There are 5 ways to turn a row about zero (a turn may also mirror it). The second row of each pair is the first, turned, with some noise. The first 45 pairs use one turn. New pairs use 3 turns, one after the other, and a turn may come again.
Some pairs, each with its turns in order after it:
[-50  21 -10  36 -19   6  -6  14]
[  8  17  16 -37 -26 -35   8 -33]	J_392

[-23 -11  -1 -41  26 -16   1 -22]
[ -2   3   8 -29   2   6 -18 -46]	J_399

[-28  16  11  -7   4  -6  32  48]
[ 10 -39  -2   9 -19 -39  35  -9]	J_38

[-19  29  48 -15  48 -30 -46  38]
[ 10   3   6  55  79  15  11 -30]	J_184

[ 35  15 -32 -32 -41  48   3  47]
[ -4 -37   6  -4 -49  17 -63 -42]	J_184

[ 33  22  37 -34 -22 -31   8 -29]
[-12   5 -38   7 -61 -30  -3 -14]	J_597

[-15 -32 -46  11 -24  19   8  19]
[ 12 -28 -27 -37 -26 -28  -7 -14]	J_184

[ 34  46  17  31  35 -21  21  32]
[-35  49  15 -14  45  20 -28 -28]	J_184

[ -8  38  30 -25 -25 -44 -12  16]
[ 13 -14  50  -5 -30 -34 -14 -30]	J_38

[  2  -2  14  17  42  33  18 -20]
[ -3 -22 -27  20  25  39   5  -9]	J_38

[ 31  38 -16 -19 -26  50  43 -33]
[ 54  -1 -41 -22 -52 -28  -6  23]	J_399

[-50  38 -42 -13  29  41 -26  41]
[-20 -65 -42 -44  17 -41 -18   8]	J_38

[-52  27 -33 -30  31 -35 -28   8]
[ 24 -10   9  46  18  26 -48 -47]	J_597

[ 53  22   9   0  34 -11 -53 -17]
[ 39  37  64  24  22   7 -10 -11]	J_184

[-42 -46  47   5  12 -30 -16  15]
[-41  17   8   0  63  -4  23 -40]	J_399

[-31  13   4 -25  20  34  48  -8]
[ 16  43 -55 -12  19 -13  16   8]	J_392

[ -7 -26  33  36 -33 -21 -38  -9]
[ 28  24 -25 -61 -11  13   0 -19]	J_597

[45 -5  0 14 47 12 28 47]
[-24 -54   1   1  12   5  -9  62]	J_597

[ 27 -10  17  34  30 -52  27  20]
[ 31 -33  37 -19  34  17  15  36]	J_392

[  2   0 -31 -35 -12  20 -20 -29]
[-23   4 -25  46 -21 -14  -9 -10]	J_392

[  7  33   2  41 -18 -10  32  47]
[ 47  -9 -27  30 -28 -43   8   0]	J_38

[ 35  -8  49  24 -33  22   2  34]
[-30  17  27 -46  -7  45 -32  23]	J_392

[-18  42  41  26  28  43 -15  -3]
[ 16  -2  41 -17  14 -59  29  22]	J_399

[-51  30  -7 -39 -25  -1  51  34]
[-38 -49 -53 -10   5  54   4  -4]	J_184

[ 30  44  -9 -42  -7   3 -41  48]
[-70 -10 -30   9  16  -5 -36 -26]	J_597

[ 30  38  32   3 -45 -27  27 -32]
[-17 -12 -13  -9 -66 -26  31 -26]	J_597

[ -6  20 -14 -47 -19  50 -19  21]
[-55  39  11  25  29 -11 -13 -16]	J_597

[-39 -44  45  -8  -6  21 -40 -12]
[-46  -1 -11 -16  -4  42  31 -48]	J_392

[  8 -13 -46  32  21  14 -18  19]
[ 11  10 -45 -17  38 -14  -1  19]	J_38

[ 50 -10   8  29  21 -12 -18 -27]
[ 12  45  48  -2   5 -27  -6  10]	J_184

[ 51 -20  36  11  17  48   2   4]
[ 55  31   3  41   4 -29  25   2]	J_399

[-40  43 -21  23 -24 -31  51 -37]
[ 61  51  18  12 -13 -36  40   0]	J_392

[ 27   5  51  -7 -38  52  18 -44]
[-23  32   4  47 -69  10 -13  30]	J_184

[-38  -8  45  28 -45  44   6  32]
[-20   1 -53  -1 -73  -8  14 -32]	J_38

[-45 -47   5 -33 -11  28 -35  11]
[-11  66   2 -30  42  14 -11  -8]	J_399

[-37  53  37  25 -44  26   3  39]
[-56   8  51 -40 -22  33  -3 -32]	J_597

[ 45   5 -39  13  21  -2 -15  12]
[ 43  12 -10 -20  39  -4 -13  26]	J_38

[-38  18  41   2  31  11 -40  -4]
[-14  16  51 -25  25 -40  10  -7]	J_399

[ -5  20 -12 -30 -32 -28 -14  13]
[ 30  -9  -6  17 -36  13 -23 -17]	J_392

[-35 -51  24  13 -12  18  33  45]
[  6  17 -35  -6  61  22  44   4]	J_399

[ 39   8  50  43 -24 -32 -27 -45]
[  6  58  20  31  11 -16 -25  67]	J_184

[-25  -8 -27 -46  11  -6   2  29]
[ 24 -28 -51  -1 -22  -1   0  -9]	J_392

[-29  24  46  53  25   1 -50   1]
[-29 -12  59   5  38 -54  17  22]	J_399

[-23   3  33  21 -13 -37 -38  50]
[ 16  17  -1 -20 -15 -53   7 -60]	J_38

[-27  39  43  43 -21  18 -19   9]
[-22   4  42 -66 -17  10 -12 -32]	J_597

New pairs, each followed by its turns in order:
[  2  45  50  -5 -10  21 -38  47]
[-27  64  25 -34  -7  17  42 -12]	J_399 J_597 J_597

[ 12  46  36  45 -18 -37 -46 -35]
[-42  19  15 -14  -8 -18 -91  10]	J_597 J_399 J_38

[-16  -2  30  22  40 -22  33 -15]
[ 63  19 -12  10  -8  -7 -16   4]	J_38 J_184 J_392

[-45  29 -41 -31 -19 -40  -9  43]
[  8  24 -54   6 -53 -26   2 -45]	J_392 J_392 J_38

[16 31 -6 -7 27 39 48 31]
[ 42  16 -29 -11   9 -21 -41  44]	J_38 J_38 J_392

[-48  34 -29  36 -34  11  18  20]
[  7 -44  61  -2  27 -14  -1 -36]	J_38 J_184 J_184

[ 46  11  29   8 -35  45  -1 -26]
[ 37  17 -27 -42  27 -18 -41  11]	J_184 J_184 J_38

[-21  25 -15 -25 -18  25 -15  -2]
[  5  -2  19 -48  -9 -20   6  10]	J_38 J_399 J_399

[ 33 -13 -43   6 -39 -27 -47  37]
[ 23  71  38  29 -22  -4 -23 -18]	J_597 J_399 J_399

[ -7 -38 -25  43 -35 -50  10 -37]
[-7 26 77 35 20 24 -4 27]	J_38 J_392 J_184

[ 53  49  11 -26 -36  37 -10 -45]
[-39  -6   8  75  -1 -23 -38  39]	J_38 J_184 J_399

[ 22 -50 -38 -23 -12 -44 -26  32]
[-43  26 -28 -46  20 -20 -32  42]	J_399 J_38 J_38

[ -2 -47 -17   3  -5 -34   8 -25]
[-20 -44 -27   9  16   4 -20  21]	J_38 J_184 J_38

[ 32  22 -42  23   1 -21 -44   9]
[ 28 -31  42  -8 -26  33 -26 -10]	J_392 J_597 J_184

[-25  23 -27  -9  28  41   1 -39]
[ 38 -24 -17 -11 -13 -54 -31  -3]	J_184 J_392 J_38

[ -7 -29 -35  35 -16  30  -8  -7]
[-15   5   4  45  30  11 -31   1]	J_184 J_38 J_184

[-13 -50  24  42  18 -32 -48  50]
[-41  79  42 -29 -16  18  -8  13]	J_38 J_399 J_38

[-50  29 -51 -15   6  -9  43  38]
[-49  65  -3  29 -37   9  25   5]	J_399 J_184 J_38

[-45  45  20  37  49 -45 -32  51]
[-23  34 -23 -19 -20 -55  72 -55]	J_597 J_392 J_392

[-17  42  47 -51  40  53 -14  41]
[-32   0  18 -29  -7 -99  -5 -36]	J_184 J_38 J_392

[ 27  -9  23 -45  25   4  32 -43]
[-30   1 -38   8  17 -60  -9  25]	J_184 J_184 J_38

[-43  47  14  -1  28  14   0  14]
[ 22   3  13  34  11   5  38 -43]	J_184 J_597 J_38

[  5   1  20 -43 -22  46   2  21]
[-29 -28  27 -14 -14 -13  52  -8]	J_597 J_399 J_38

[ 42 -29  51  -7 -25   6 -50  53]
[ 44  41  17 -24 -57 -16 -20  45]	J_184 J_392 J_597

[ 21 -12  25 -37  13 -48  -9 -45]
[ 24  -3  17  -4  14 -48  48 -40]	J_184 J_184 J_392

[  9 -27  52 -29  15 -41 -15  30]
[-54  46  17 -43   5  11  11  -2]	J_38 J_38 J_392

[  7  25 -12  21  -6  25 -14  50]
[-23  29   7 -23 -13 -29  13 -34]	J_392 J_38 J_399

[-28 -22 -20 -10 -22 -40  53  29]
[-26 -14 -40  21  -7 -48  26  32]	J_392 J_597 J_38

[-36 -27 -53  19  37 -22  44 -44]
[-67  56   3 -37  32 -20 -23   5]	J_392 J_38 J_184

[-52  14 -45 -22 -41  11  28 -25]
[-19 -17 -41   2  -4  20  59 -51]	J_38 J_399 J_184

[-41 -53 -33  34 -31  32  22 -52]
[-37  45  15 -70 -17 -34 -40  20]	J_399 J_399 J_597

[ 20  -2  -9 -48  22  45 -46   6]
[ 23  -9  24  37  26  21 -49 -36]	J_392 J_38 J_597

[  3  22  -1 -28  46   6  29 -21]
[-13 -33 -14  21  13  15   2  47]	J_38 J_38 J_38

[ -5   0  14  12 -19  17  40 -21]
[-13 -27   1   8  28  31  -9  17]	J_38 J_399 J_597

[-44  17  27 -35  39   1 -18  -1]
[-13  30  21  -8 -35 -32 -46   5]	J_597 J_38 J_399

[ 19 -11 -44  -1 -37  -4 -28  -3]
[ 51   5 -29  12 -10 -10  29  14]	J_38 J_597 J_184

[-19   6  21 -45 -29 -27 -19  25]
[ -9 -52  -1 -26 -16  13   3 -37]	J_392 J_597 J_399

[-39 -39   3  16  17 -17 -52 -23]
[-51  16   3 -23 -47  17  -1 -37]	J_38 J_184 J_184

[ -6 -18  -3 -15  29  33  11  31]
[-11 -21  -9 -33 -15  37 -24   6]	J_392 J_399 J_38

[ -6 -18 -32 -24  -7 -33 -18   2]
[ 21   8 -29   2  -2 -15 -12  37]	J_392 J_597 J_392

[ -6   4 -24  23 -28  47 -33  32]
[ -9 -40  12  36  50   8 -15  -9]	J_38 J_38 J_184

[ 20 -43  53   3 -14 -41 -53 -33]
[-32 -93  15  23  -4 -23  -7  15]	J_392 J_392 J_38

[-40 -41 -38 -30  29  46   3 -47]
[ 42  50  -6  14  47  63 -24   8]	J_597 J_38 J_38

[  8 -34  47  24 -33  18  16  39]
[-53  -4   5  51 -34 -13   1 -20]	J_392 J_399 J_597

[ 44  27 -49 -26 -22 -33   4  45]
[ 19   9 -28  45 -53 -35  30 -33]	J_38 J_38 J_399

[ 12  22  12 -20  32  48 -19 -12]
[ 50  -7  26  16 -33  -9 -14  -2]	J_597 J_597 J_184

[  4 -30  19  13  17  51  42 -25]
[-56   1 -33 -32 -40   4  16  12]	J_597 J_399 J_184

[  1 -14  17  33 -34   4 -17 -36]
[ 17 -23 -19 -14 -34 -15  44   1]	J_184 J_597 J_184

[ -8 -36  38  -4 -47  35 -53  53]
[-10  -1  -9 -43 -52 -57 -61  12]	J_392 J_184 J_184

[-48 -37  -5  30 -16  24 -18  29]
[-14  22   9 -10  49  31  50  20]	J_399 J_38 J_38

